The first 7 rows are patterns. Each new row is the sum of 2 different patterns, raised or lowered, with some noise. Before adding, each is slid sideways (what falls off one end comes back at the other) and multiplied by a number that may be negative. Names go in the order of the patterns.
Some rows, each with the names of its patterns after it:
[ -8.3 -10.6 -26.1 -22.1  15.3 -18.4  -6.6  16.8 -11.2  -6.2  -5.1  -7.6
  -2.8  -7.4  12.2 -13.1 -19.9 -11.0   4.0   2.0   9.7   3.9   5.2   7.9
  -3.0   6.7  12.4  11.9  -7.9  -5.4  12.7   3.4  -9.6 -12.2  11.5  -2.3
  20.2  -7.5  -3.1   9.7   2.3   7.3   3.0  15.2 -21.7  -4.8   3.6] -> (6)
[-10.2 -14.8  -0.6 -24.0  28.2  -4.6  -1.9  -4.5   2.8   7.5  -9.7  14.1
   5.4  12.6   0.3   3.5  11.2  -6.6  -4.5  -0.8  -2.4   0.2  -0.1  14.7
 -24.3  11.5 -19.7   8.1   0.0  10.3  10.2  -7.6 -15.4   1.1  -4.0  -4.6
   7.0  -9.7  -4.2  -0.9   8.6  -9.1   3.6   6.1  -6.1 -12.3  10.2] -> (0)
[  1.7 -16.0 -12.5   7.9  -2.7  13.7  30.0   6.0  13.3   5.7   8.1   8.4
  -0.7  11.0   4.7  -7.4   5.1 -30.5   7.1  -6.1  -5.2   4.9  12.1  -4.0
  10.6  15.4   2.6  -2.1 -20.6 -11.1  -5.4   2.3 -11.0  11.9   8.8  -5.8
  -8.6   3.1   8.1 -13.8 -21.3   4.8 -10.5  -8.8   2.0   3.7  -1.6] -> (1)
[ -6.5  -3.4  -6.7  -0.5 -11.6  10.2  19.9  -5.2 -19.0 -11.6 -18.8   4.8
   2.3  -9.2  -5.0  -7.1  13.2   8.2  11.0  10.9   1.1  -4.8   8.5 -10.9
  -6.5  -5.1  -2.3   7.3   6.9 -24.7 -19.5  -9.5  -2.6  17.8  11.2  -9.3
  -6.1  -7.0 -13.5  -2.9 -28.5  -1.5   3.1   0.0  -2.5   9.4  -9.6] -> (5)
[-17.2 -11.0 -10.5 -17.9  15.9   4.9  15.5 -13.8 -15.3  31.5  -2.2  13.4
   1.4  12.3   0.6  19.5  -3.9  -8.1  -8.0  22.6   2.1 -24.8   8.7  -9.7
  12.4  -3.8  14.4  18.6  24.8  28.8   2.8  -9.2  11.2  20.9 -15.0   4.0
   1.1   7.4   6.7 -23.1 -11.6  -8.1 -19.7  -1.6 -12.4   3.5  18.6] -> (2)
[ -9.9 -17.5   9.2  -8.8  -8.8   9.9   8.4   9.8  -4.1 -14.3  10.0  -9.7
   7.0 -19.6   8.1 -12.3  -3.6 -14.5 -28.3  23.5   1.6   4.7  -6.3  -7.9
 -17.0  -2.6  -8.9  -5.6 -20.8 -26.5  12.0   7.1  -3.1  10.1 -21.1  15.6
  -1.3  14.1  -9.9   0.7  -1.9   4.0  -7.1   2.2   7.3  -7.9   0.7] -> (3)
[ 24.6 -25.2  -3.7 -10.0  -3.5  13.3   6.4 -23.3   6.7  -3.8   6.8   7.0
  14.0 -13.7   1.6  -3.7 -21.5  11.3  -2.0  -5.1  10.9   2.3  15.4   1.8
  16.5  -4.9  -0.1  10.7  -7.3  16.6 -14.6   2.8  -9.1   4.3 -18.7  -0.3
   6.5 -11.1   2.7 -20.6 -14.1   5.8   7.1  -0.5   3.5  -4.7  -3.0] -> (4)

New rows. What belongs after each?
[  6.2 -16.0  35.8  14.7  -0.8  23.7  10.0  46.7  30.6   1.3  25.9  30.2
  -6.7  16.5  24.7  13.9  32.6  22.5  14.1  -6.8  23.9  28.3  24.8   8.5
  -8.3  17.8   9.5  12.0   5.5   4.3   0.0  14.5  -5.7  21.8  11.5  -7.1
  -2.9  29.6  20.8   1.8  27.1 -17.7  19.5  16.3  -5.9   6.7  -7.6] -> (6) (4)
[-19.0 -22.6 -11.3 -21.5 -12.8   8.8  -2.2 -15.4 -15.3 -30.1 -24.6  -0.2
  -6.5  -6.2 -19.4 -40.8 -36.1  -2.2  -6.4 -20.8  -8.0  -6.3  17.3 -24.2
 -16.2 -32.2  -7.5 -21.8 -17.0 -12.8 -18.9 -13.0 -27.9  10.7 -20.6 -34.3
  -5.6   8.1  14.3  16.9 -32.2  -3.5  -3.7 -25.7  -1.7 -21.9 -18.8] -> (6) (5)
[ -2.5   4.0  10.4  20.2 -15.9   4.9  16.8   0.4  24.2 -38.2  -4.4  -8.4
  -6.1  -6.9  -6.5  -0.1  -8.7  -3.3 -11.2  -1.5 -11.5 -18.1  19.4  14.9
   4.9   0.5 -14.4  -9.8 -10.3  23.2  -9.1  24.3  -8.3  15.2 -10.9 -15.0
   3.9  12.8 -10.5   7.6   5.8  -6.9   9.8   1.1   4.9 -18.1  -7.8] -> (0) (5)
[ -9.2  10.2  -5.3   7.9  16.6   8.5  25.0  12.6  -7.7   3.1  -7.5  -6.9
   0.3   1.1 -10.2  25.5 -17.4  -7.9  -4.2 -11.0  11.5  27.3 -11.1  -1.4
  -9.6 -15.4 -10.8 -12.3  -0.8   6.7  16.4  -9.1  10.9  -3.3 -12.0  -3.7
 -15.1  -0.8 -20.8  13.6  17.8 -10.9  -9.8 -20.9  -3.9   2.5   9.9] -> (5) (4)
[-13.7  23.7  -0.9 -16.9 -17.0 -11.1 -12.0  -7.3   4.1 -39.2   3.8 -11.0
   5.2  -2.6 -12.7 -10.8  19.4  -8.9  -5.3  -9.4  -5.7 -12.5   1.6 -11.8
   4.9  16.4 -23.7 -13.3   5.3 -18.7   3.9 -27.1 -10.8 -16.1  -1.1  -1.2
 -15.4  10.4 -37.8   4.2  -6.8  -3.4 -18.5  -6.6 -20.7  -3.2  -8.3] -> (6) (4)
[-29.9  -6.2  -9.4 -32.5  13.6 -20.0 -14.0   9.7 -22.0 -21.0  14.2 -16.8
  -9.3 -22.7 -30.0   9.6   1.6   9.6  -0.8 -36.1   5.4   3.9  16.0   0.3
   5.8   3.4  12.8  -7.6   9.8  19.2   5.5  -4.8 -12.6  -2.7  13.2 -16.0
 -18.3  20.8   6.9  28.5  -9.3 -14.8  18.8  -6.0  14.6 -14.6  23.0] -> (6) (3)
[-12.5  18.8   0.0   0.9   8.1  21.4  22.7  -5.3 -24.9  -3.7   3.6   6.7
  11.2  -6.1  11.9  -8.2  11.6  11.0 -13.1 -11.4  -7.6  -6.5  19.5 -15.5
   0.2 -15.0   6.1 -13.8  17.3 -14.3  18.6 -10.6  -8.7  -3.3 -11.3  12.0
  24.5 -10.8   7.8   8.3 -16.0  -2.7  -7.7   1.6   4.5  -5.5   3.8] -> (0) (3)
[ -5.5 -16.2 -23.8 -22.9 -16.4  -9.3 -33.6  -4.1 -19.7  -0.9 -13.5 -12.5
 -20.6  -9.8 -14.7  -9.4 -14.3 -29.2 -20.2 -20.4  -7.9 -32.0 -24.6  -9.0
  -8.1 -15.4  -2.3 -16.0 -28.7 -25.2 -12.1 -19.8 -32.8 -22.6 -22.9 -26.9
 -17.0 -24.1 -32.4  -4.4 -14.9  -5.2   2.9 -18.8 -15.4   4.0   0.8] -> (1) (5)
[ -3.9 -49.4  -9.6 -28.5  -7.6 -32.4 -15.2   0.9 -28.0  -8.6 -18.6 -24.6
  27.8  -7.5  -1.1   1.4 -15.6 -21.2  20.5 -41.1 -25.6 -18.6  -7.9  26.3
  10.3 -23.7  -2.4  -0.1 -11.7  -8.8  12.4 -11.8  -7.8 -18.3 -13.6  24.7
 -13.4  -0.9  12.4  -6.5   3.8  -3.4   7.7   4.6   5.5  -4.0 -11.4] -> (1) (4)
[  8.2  24.6  -6.5   7.5  24.5   5.2   9.7 -18.7  16.8  -4.4  -3.7 -29.1
  12.2   5.4  10.2  -3.2 -21.7  -3.2   8.5  15.3   3.1  19.0 -25.1  -6.5
  28.9 -31.8 -13.5 -33.8 -23.8  28.6 -10.3 -28.2  24.3 -12.9   1.2   3.1
   7.1 -15.1  -4.5   9.9 -32.8  -7.4 -11.7   0.2  14.5  12.2  20.3] -> (6) (4)
[ 14.0   0.8  13.7 -26.0   5.1  11.0  12.9  10.5  34.1  10.2  20.1   4.9
  14.7  18.6  -1.8  16.1   2.3 -15.6  16.8 -30.6   5.8   6.6   6.9  17.0
  14.2  -9.4  23.1  12.0  12.8 -11.3  -9.0 -15.0  -3.3  -4.1 -26.6  33.8
  14.0   2.9  -7.7   1.5  -0.1 -10.7 -23.1   4.8 -20.5 -24.1  16.1] -> (1) (3)
[-1.0 27.9 17.0 40.2 16.4 -1.9 39.9  2.0 -0.7 11.5 12.9 11.2 22.3  6.5
 10.2  0.3 27.5 23.1 -6.5 46.6  1.9 29.4 16.7 22.1 18.3 36.2 27.2  4.2
  7.1 25.0 46.9 13.8 23.2 14.2 29.2  9.6 -7.9 12.3 17.0 -1.1  8.0 18.4
 36.5 24.5 12.7 15.6  6.4] -> (1) (2)
